The rows are grouped in 4 different ways at once. Each group adds its own fixed numbers to the row, and there is some noise. The rows also spread widely along 12 directions, which tell nothing about the answers.
Some rows, each with its group in each grouping after it:
[ -3.0  -0.8   7.4  22.5 -27.0 -19.1  -2.3 -13.8  -6.6  14.8  21.3  20.0
   5.3 -40.5   7.2  -6.9 -31.2 -16.0 -22.1  14.2  30.1 -20.7  -0.5  14.4
  30.4]  X k_760 k_461 k_285
[ -1.6  -5.9 -19.0 -19.7  17.2   1.5   5.2  -7.8  28.0  12.5  -8.9  -1.1
 -12.0   5.4  -8.6  30.0  26.6 -14.9 -11.4   3.8  11.5 -12.5  -5.2   8.7
  -0.7]  C k_149 k_146 k_678
[ 14.0  10.2 -32.9  28.3  16.9  11.8 -37.3  12.7   5.2  65.0  29.9  -1.2
   5.2  14.5  -3.8 -35.8 -19.4  15.6  24.3 -13.4  25.3 -28.5 -10.4 -19.5
 -20.2]  M k_149 k_461 k_285
[  3.6   9.4 -18.0   3.0  19.6  17.4  14.7  14.7  -0.4   6.0  21.4 -10.0
   5.5   7.5  -7.8  10.9 -31.0  15.9   6.0  14.6   4.9 -23.8  30.5 -10.9
   8.8]  X k_89 k_218 k_678
[  0.9 -19.3  40.4 -15.9  -0.1  -4.7   4.1  -9.9  -5.1   5.6  20.2   6.1
  -9.9 -20.2  24.6  23.4  -3.6   9.6  30.5   9.5   9.6  10.2   9.3  19.6
   4.1]  Z k_760 k_146 k_370
[  2.2   9.7  15.8   2.9 -13.5   7.1   1.9   0.0   9.1   8.0   9.3  10.0
 -14.1  -8.6   2.2  14.8   0.6  10.9   5.5  29.7  11.3  -7.9 -11.5   8.5
  17.5]  C k_119 k_218 k_370
[  5.8 -21.1  11.2 -12.6   9.1 -14.6  18.7  -2.7  11.3  15.3  38.3   2.1
   8.0  -1.0  11.6 -19.4 -22.5  -2.2  -4.8 -14.1  28.2 -20.4  -3.9   3.0
  -6.8]  G k_119 k_218 k_370
[ -3.0   0.8 -31.9  34.1  -5.0  22.1   9.9   5.4  40.4  -0.5 -12.2   5.6
  -3.1 -18.1   2.9  18.0  -1.7  -6.4 -13.4  15.3  12.3  -5.7   8.9  20.5
  21.7]  M k_89 k_461 k_285
[ -0.3  10.5  26.7 -10.6 -10.4 -13.2  -0.5  -2.8   3.9  25.1   0.0  12.0
 -13.6   6.7  -5.4   6.8  13.2   5.8  19.9  -3.5  -0.6  -3.9  -6.9   4.4
  11.6]  Z k_89 k_218 k_285
[  5.4  -1.8 -16.4   5.4  12.0   1.5  -2.6   1.4 -29.6  -1.3 -10.0  -3.5
  12.9   0.1  14.4   0.0 -19.2  -5.6  31.2  -5.3  17.0  17.8  11.7 -10.4
  -9.5]  G k_119 k_218 k_370
[  6.1   8.1  16.7   6.8 -16.1  -4.8 -21.5   1.0 -52.4   8.4 -13.5  12.5
  -2.9   2.6 -10.6  -9.2  -6.6  -8.3  29.1   3.8   2.8   5.7 -21.6 -10.7
  -6.5]  X k_89 k_461 k_285
[  2.7  24.5   0.6   0.1  -8.6  11.1   6.1   8.3 -33.9   0.0 -20.1   6.9
  -6.5   7.0 -18.2  20.7  -7.5  -7.2  10.8  26.8   2.9  -6.6  -7.2  -9.0
   7.3]  C k_119 k_461 k_678
[ -8.4 -28.5  18.0   0.7 -13.7  -2.9  -5.4  -6.4  -6.5  -7.8 -13.8  18.1
  -7.1 -30.1  14.5  15.1  -1.0  -9.7  11.6  10.2 -11.7  21.4   2.1  21.1
   8.2]  Z k_760 k_218 k_678
[  0.8  -5.0   5.4 -14.8   7.5  -8.8  -3.3  -7.3   8.4  11.1  13.0   1.0
  -3.7   1.4   8.3   8.7   8.7  -1.5   6.4   1.6  14.0  -6.7 -11.0   1.3
  -6.4]  C k_119 k_461 k_370
[-12.5  18.3  33.9   2.1 -30.0  11.9  17.4  13.4   5.4  -3.0  14.3  -0.3
  -3.8 -16.8  -2.2  -9.2  15.3  -1.0 -11.4   9.6 -32.4  25.2   8.4  21.8
  -3.7]  G k_119 k_146 k_370
[-12.0  17.0 -26.5  18.7  -2.3   8.6 -19.3  -8.1   6.0   8.9  -2.8 -12.2
   1.8 -17.6   3.4  14.2  29.7 -15.9 -11.7  13.9   7.9  15.5   1.1   9.9
   0.1]  X k_149 k_461 k_370
[  1.1   5.0   2.2  11.4  -3.1   6.0  -3.0   9.6  -7.6  24.4  25.8   3.5
  -2.2 -11.0  -5.0  -4.7 -30.3   2.7   5.2   5.3  -1.1 -15.6   8.9   0.9
   2.0]  Z k_119 k_461 k_370
[ -7.3  25.5  -1.3   5.8  -6.2  -3.2  23.7   5.7  13.7 -10.3 -16.5  -0.2
  12.8   0.9   2.2  -0.4   6.6  -6.5  -3.9  -1.5  -5.1   8.9  15.5  -0.2
  12.7]  C k_119 k_146 k_285
[  4.7  -9.3   7.9  10.0  -0.3  11.9 -22.0  -1.2   7.4  30.8  11.6  13.2
 -19.1 -16.5   1.3  16.2  -3.1  11.2  20.9  14.1  -0.9  -3.9   1.9  16.0
   8.3]  X k_760 k_461 k_285
[  0.7   1.4  13.8 -21.2  12.4  -3.2   8.9   0.4  16.2  17.6  19.0  -6.2
   1.9   8.8   9.8  -3.4  15.1  13.0  16.6 -14.5   3.0   8.4  12.6   5.8
 -12.2]  G k_149 k_146 k_678
[ -7.7   4.7  45.5  10.4 -23.9  -0.5  17.6  18.9   9.3   6.3   6.4  10.9
   8.9 -12.5  -4.0 -57.0  -2.1   3.2   8.7 -34.4 -38.5  21.0   2.8  14.5
 -11.0]  X k_149 k_218 k_370
[ -5.9  17.5 -25.1  -1.9  14.0  18.9   5.6   9.1   9.4  15.3  -5.3 -17.6
  -4.0  25.2 -19.0  12.8  30.1  -8.0   1.8  -4.8  -1.8  -2.7  -8.4  -7.7
 -16.9]  G k_89 k_461 k_370
[ -9.1 -47.1 -18.3 -10.8  12.7 -17.2 -19.4  -2.2   9.3 -18.1 -10.3  10.5
 -13.0   4.4  -3.5 -14.7  10.9 -15.4 -17.9 -21.0 -31.9  -1.5 -29.0 -13.7
 -10.2]  X k_149 k_146 k_370
[ -2.6   1.2   3.6 -10.9  14.5   7.5  18.8   6.4  41.7  39.3  30.2 -11.8
  11.5   5.8  -4.4 -19.0  15.4  -8.6 -14.3 -20.7  10.9 -16.9   8.1  15.5
 -23.8]  M k_149 k_218 k_678
[  4.4  -1.9  10.4  -2.0  -8.6  -0.8  13.4  -8.3 -10.2 -17.7 -16.2   6.8
 -10.7   2.8   4.9  25.2   5.7  -1.4  14.9  17.4  27.9  -5.7 -25.1  -2.5
  21.9]  Z k_89 k_146 k_370
[ -7.6   5.5  17.9   3.5   4.0  14.3  29.5  29.1  18.3 -26.2  -3.8  -3.8
  13.9  22.4   3.4 -39.1   2.3  29.2  12.3 -12.6 -36.9   7.8   1.1 -10.7
  -6.8]  C k_149 k_218 k_678
[  1.4   3.8  19.4   3.0  -5.3   1.0  34.6   6.8  19.1 -12.9   7.4   3.5
   2.8  17.9   1.2 -17.3   2.0   9.0  -6.4   4.2  10.3 -16.2 -18.7  -1.0
  14.2]  G k_119 k_461 k_285
[ -3.2  22.5  15.3  15.4 -17.0  14.3   2.2   6.7 -24.9  11.5  11.0  -4.2
   7.4 -18.2  -0.5  -4.0  -6.0  -3.8  14.4  12.2   5.4  10.0   8.2   4.5
  -0.9]  X k_760 k_146 k_370
[ -3.7  15.8  12.8   5.3  -5.6 -11.7   7.1   1.1 -13.0   0.4  11.1  -1.2
  11.9   7.1  10.1 -14.6  -6.9  13.1  21.5 -10.8  13.9  -1.5  -5.9 -14.6
   3.0]  Z k_89 k_461 k_370
[  3.4  -2.4  -1.4   0.8   7.5  13.5   4.8  -6.1 -15.7 -33.9  14.6 -11.1
  -1.4  -2.9  28.2  31.2  -2.0  21.1   5.2  53.1  32.0   1.4  -0.3   0.8
  19.4]  G k_149 k_461 k_678

New rows, each followed by its group in each grouping:
[ -4.9 -20.5 -25.7  15.0   5.4  18.6  -8.0  13.1  18.7  27.0  -9.0   7.8
 -11.6 -17.9 -16.2   6.2 -12.5 -22.4  -4.8 -11.3 -29.9   0.9  12.7  15.0
  -7.8]  Z k_119 k_218 k_370
[ -8.0   3.1  -7.2  15.4 -21.4 -11.3 -15.9   8.5   2.3  11.9  15.1   9.3
   2.5  -8.3  -0.1 -29.0  -2.6   0.1 -12.7  -8.0 -12.5   2.3  -8.4  -4.1
  -0.9]  G k_89 k_146 k_285
[  0.2  -9.9  -4.8   0.5  16.5  13.7  20.5   8.9  11.1  -3.6  42.3 -12.3
   8.5   3.1   6.1   3.6 -26.0  16.8  -8.9  19.2  17.9 -33.4   7.5  -2.0
   2.8]  Z k_89 k_461 k_678
[-13.3  27.1   7.9  24.5  -5.7  21.4   1.1  17.1  30.6  10.7   6.5  -1.7
  -9.8  -1.5   5.3   7.6  17.6  35.4  22.5  11.7 -26.3  11.2  13.1   5.8
  20.7]  Z k_760 k_461 k_370
[  9.2  -4.7  29.0 -12.0 -15.8  -6.1 -10.3  -1.2 -37.9  26.9   4.8  18.0
 -18.8 -16.2  -9.6  22.7 -22.8  -9.6  23.1  12.6  -0.7  -4.0   5.0  11.1
   2.7]  Z k_89 k_146 k_285
[ -5.9  29.2 -22.3  -4.5  18.6 -10.0 -19.8  -3.9   0.8  39.1   6.4  -1.3
 -14.3  26.9 -13.5  20.9  14.6   8.5  15.8   1.9  14.5 -24.6  -7.5 -30.3
  10.0]  M k_760 k_461 k_370
[  2.4  19.7   1.8  -6.7  19.0   7.0  29.2  15.5  51.7  27.2  18.7  -9.6
  -5.0  45.0 -28.3 -21.8  22.3  10.4 -11.4 -19.6  -5.7 -38.8 -10.7 -16.0
  -1.1]  X k_119 k_146 k_285
[ -8.1  13.7  11.7   6.0 -17.4  -6.3  10.3  15.9 -18.1  -5.5   3.1   9.4
   7.0  -6.9  -4.6 -17.6 -24.3  -3.0  -4.2  -2.2 -23.8   3.2  18.1  -5.3
   4.4]  M k_89 k_146 k_285
[ -5.5  30.9   5.3   1.9   0.9  14.9  31.4  14.4   4.8   7.3  28.5 -11.5
   0.3   8.7 -17.5  11.4 -14.0  -2.4 -26.2  31.5  -2.9 -31.1  22.4   0.8
  12.5]  M k_119 k_461 k_285
[  5.7 -27.6  24.6  21.7 -24.9  25.9   3.8  24.8 -14.4 -27.4  24.8  15.2
 -11.7 -17.1   5.0 -16.3 -36.1  24.5  -5.0  38.1 -25.6  -5.7 -18.7  12.9
   7.5]  G k_89 k_461 k_285
[ -5.4 -20.0  10.1  14.9 -14.3  -0.9  -0.3   1.0  17.6   3.5   7.3  11.8
   2.8 -23.7  13.9 -14.7  -6.3  -0.1   7.7 -15.4   1.7   8.8  -8.1  17.7
  -0.4]  Z k_89 k_461 k_370
[ -5.2  -8.2 -29.4   9.2  -1.9  -7.4  13.8  -1.9   4.4   1.5 -17.0   7.9
   4.2  -7.5 -11.8  -3.9 -13.2 -33.3 -21.3 -16.9   9.2  -8.5  -7.6   0.1
   3.7]  G k_119 k_461 k_370
[  4.0  -9.2  -5.3 -33.5  25.2  -0.2   9.7   7.2   3.9  19.8   2.4   7.9
 -26.9  15.9 -20.1  34.9 -12.1   1.8  11.6  -2.6 -21.5 -13.0  23.7  -3.7
   2.1]  G k_119 k_146 k_678
[ 14.5 -20.2  23.1  24.1 -25.2 -14.1 -11.2  -4.9 -17.1  14.4  19.3  35.0
  -6.4 -31.3  16.0 -19.1 -56.4  12.4  17.4  10.5  29.5 -22.7 -14.2  10.6
  30.6]  Z k_149 k_461 k_285
[  1.1 -11.8  32.1 -18.4  -0.1  -1.8  13.8  -6.2 -25.5  -9.2   3.1  -3.2
   2.4   0.1   6.9  10.1   3.0 -11.7  19.7   1.8  13.6   5.8 -13.0   5.8
 -15.4]  Z k_89 k_461 k_370
[  7.0  -8.5  22.4 -16.4   0.9 -15.9  15.9 -13.1 -15.9  10.4  19.2   0.5
   8.5  -2.0   6.7   7.6 -13.2 -15.2   4.5   1.5  39.9 -20.4  -7.5   6.9
  -1.2]  Z k_89 k_461 k_285
[-18.3  10.8 -15.4  13.6  -2.5  -0.9   9.6   4.4  14.7  -9.2   5.6  -3.6
   5.5  -3.1   1.4   6.2   0.5   5.0 -17.4  13.1  -3.5 -14.3   4.4  -9.0
  23.6]  Z k_760 k_461 k_678
[-16.5  -3.5  -0.4  -9.9   3.5 -11.6  27.2  -1.8  27.5 -17.8   2.5   1.4
  -2.1  -5.0  -5.6   8.6   2.5  -9.4 -24.4 -13.5 -19.2  -4.3  14.3   5.0
  14.6]  X k_89 k_461 k_370
[-15.8 -10.7 -16.6   9.9   0.9   0.6   0.3   1.2  11.2 -44.8 -36.0   9.3
  -6.9  -8.0  17.0  26.0   6.8  11.0  11.1  11.5 -23.1  23.6   7.8  -1.8
  26.7]  Z k_89 k_461 k_678
[ 11.9 -46.6   1.1  26.7   5.6  20.0  -5.9   0.3  35.8  -5.2  51.4  -3.0
   2.9 -18.8  36.8 -17.2 -15.0  26.8 -11.2  31.3  36.0 -25.7 -26.8  21.1
   5.5]  Z k_149 k_461 k_285
[-16.2  -4.1   4.2 -10.7   1.8 -18.8   4.2   2.7  45.8   8.6  -9.7  10.5
  -9.5   8.7  -3.1 -12.2  29.9   4.4  -4.8 -33.3 -32.1   4.6  -1.1   2.0
   7.8]  Z k_149 k_146 k_678
[ -8.7   0.0 -10.4  -4.4  12.7  -7.9  -1.6   1.0  15.4   6.8  11.3  -0.6
  -6.9  13.9  -4.9  -3.5   7.0   1.2 -14.4  -1.1  -4.5 -18.2  -8.6 -13.2
   5.4]  M k_149 k_218 k_370
[ -1.9  -0.2  -6.6  -7.0  12.8  -4.1  -9.7  -1.0  -1.1   9.5   9.2   0.7
  -7.5  16.9   3.8   8.3   5.6  17.8  20.9   4.9   6.7  -8.2  -9.9 -15.9
   3.5]  G k_760 k_461 k_678
[ -7.6 -30.2   0.8   1.9   2.8  -7.9   5.0  -2.7  32.6 -14.1  -9.0  11.5
   4.4  -9.9  17.8  -7.0   6.1  -3.4  -2.4 -12.9 -11.8   7.2  -6.3  10.9
   1.1]  C k_760 k_461 k_285
[ -5.8 -29.4   0.0  -2.1   5.8  17.4 -13.6  10.1  -8.6  -7.1  12.0  -4.8
  -5.3   0.0  -1.8  -1.3   6.2  -4.1  -7.4  18.3 -25.3   2.8 -14.4   2.1
 -24.1]  Z k_119 k_461 k_678
[-15.2  50.9  11.4  21.3 -28.3 -15.3   7.7  11.9  -2.4   9.4  10.0  -2.2
  22.7   6.4  -9.7 -46.4   5.3   4.6 -11.4 -13.0 -11.5  -1.1   3.6 -17.6
  12.2]  X k_89 k_218 k_285
[ -4.5   2.1 -12.7   0.9   8.8  10.3  -9.0   6.7   3.8  -3.0 -24.5   6.5
 -27.1  13.9  -5.1  36.5  16.8  13.2  18.5  24.5 -23.7   6.2   0.9  -7.9
  23.4]  G k_760 k_218 k_285
[  0.6  30.6   0.1  15.4  -7.4  11.1   8.3  19.3   7.3  31.3  28.4   3.4
 -13.3   4.1 -19.9  -0.1 -23.3  18.7  -0.3  14.2  -5.0 -30.7   8.9  -9.8
  21.6]  Z k_119 k_146 k_370
[ -0.1  -4.5  19.4  -8.4  -1.9 -11.2  15.2   5.5  27.4  17.0  21.8  11.9
  -5.4   6.4   2.8 -16.8  -5.5  16.9   3.4 -13.2   2.0 -11.4   0.0   2.3
   7.7]  G k_119 k_218 k_678
[ -6.6   5.5   0.6   7.2 -10.4  -8.6 -11.1  16.9 -25.3 -14.9  -8.7  15.7
  -0.6   3.7  -2.0 -22.4 -22.3  18.2  11.4   4.3 -30.9   2.4  -5.0 -24.3
  11.0]  C k_149 k_218 k_678
[ -0.8  -3.9  -7.3   9.5   5.7   3.2  14.8   2.7  23.9  15.6  14.0  -8.1
  12.0   7.0  -2.3 -17.6   7.4 -13.3 -15.1  -6.3  18.4 -20.8 -13.4   2.0
  -7.9]  Z k_119 k_461 k_285
[ -2.3  -1.2  -3.2   8.7  -4.2   1.5  -2.8  -6.4  12.5  23.6  19.8  -9.4
  11.9   0.3   5.8 -14.9  22.1 -13.1 -11.4   0.6  32.3 -10.1 -25.9   7.2
 -13.8]  G k_760 k_461 k_285
[-10.1   6.5  -5.4  -3.9   5.6  12.3  19.9   8.0 -32.9  -3.8 -18.5 -18.3
  23.9   7.0  -8.1  -9.7  10.2 -36.7   7.9 -19.6  -4.7  21.3   1.6  -3.7
 -39.0]  G k_760 k_461 k_370
[ -8.7 -25.7  12.0  -3.9 -25.8  -8.3 -30.4   4.8 -69.2   5.0  -3.2  11.9
   3.8 -21.9 -14.3 -19.7 -17.3 -37.5  -6.6   2.7 -25.0  10.7 -21.4  -1.4
 -35.2]  Z k_89 k_218 k_678
[-16.4   3.2 -20.8  17.2  -8.3  -7.6 -22.6  -5.1   3.7  -6.4 -10.4   3.9
  -3.1 -13.6  12.5  12.3  13.3   0.1   3.3   4.5  -7.6  18.1  -0.3  -2.4
  13.3]  Z k_89 k_461 k_370
[  3.9 -13.1 -36.6   3.3  44.8  14.8 -17.6   1.4  24.5  13.5  40.7 -28.2
  15.8  15.4  33.7  -1.9   6.6  24.6  14.5   5.8  19.6   1.9  17.1  -8.5
 -26.6]  G k_119 k_461 k_285
[ -7.6  19.3  -0.1  30.4 -19.8   3.2   4.9   5.2  -0.9 -15.7  -1.4  13.0
  -2.8 -22.4  11.6   7.5 -23.8   9.6  -0.3  26.5  -2.4   7.3  13.9   3.1
  33.9]  M k_119 k_461 k_370
[  4.7  -3.7  22.4 -13.7   2.2  15.1   1.3   8.5 -26.5  11.6  22.1  -6.0
  -0.9  -6.1   4.2   5.7 -10.7   3.3  21.9  12.1  -7.2  16.8  18.8  14.2
 -24.1]  G k_119 k_461 k_678
[-11.6  -0.6 -18.0  10.4 -20.2 -12.3  -8.7   5.2  -1.5  11.1  21.6  13.5
  -0.1 -17.9  -8.9 -11.6 -28.6  -6.1 -30.9   5.5  -5.1 -17.6   2.9  -1.9
  15.3]  G k_89 k_218 k_678
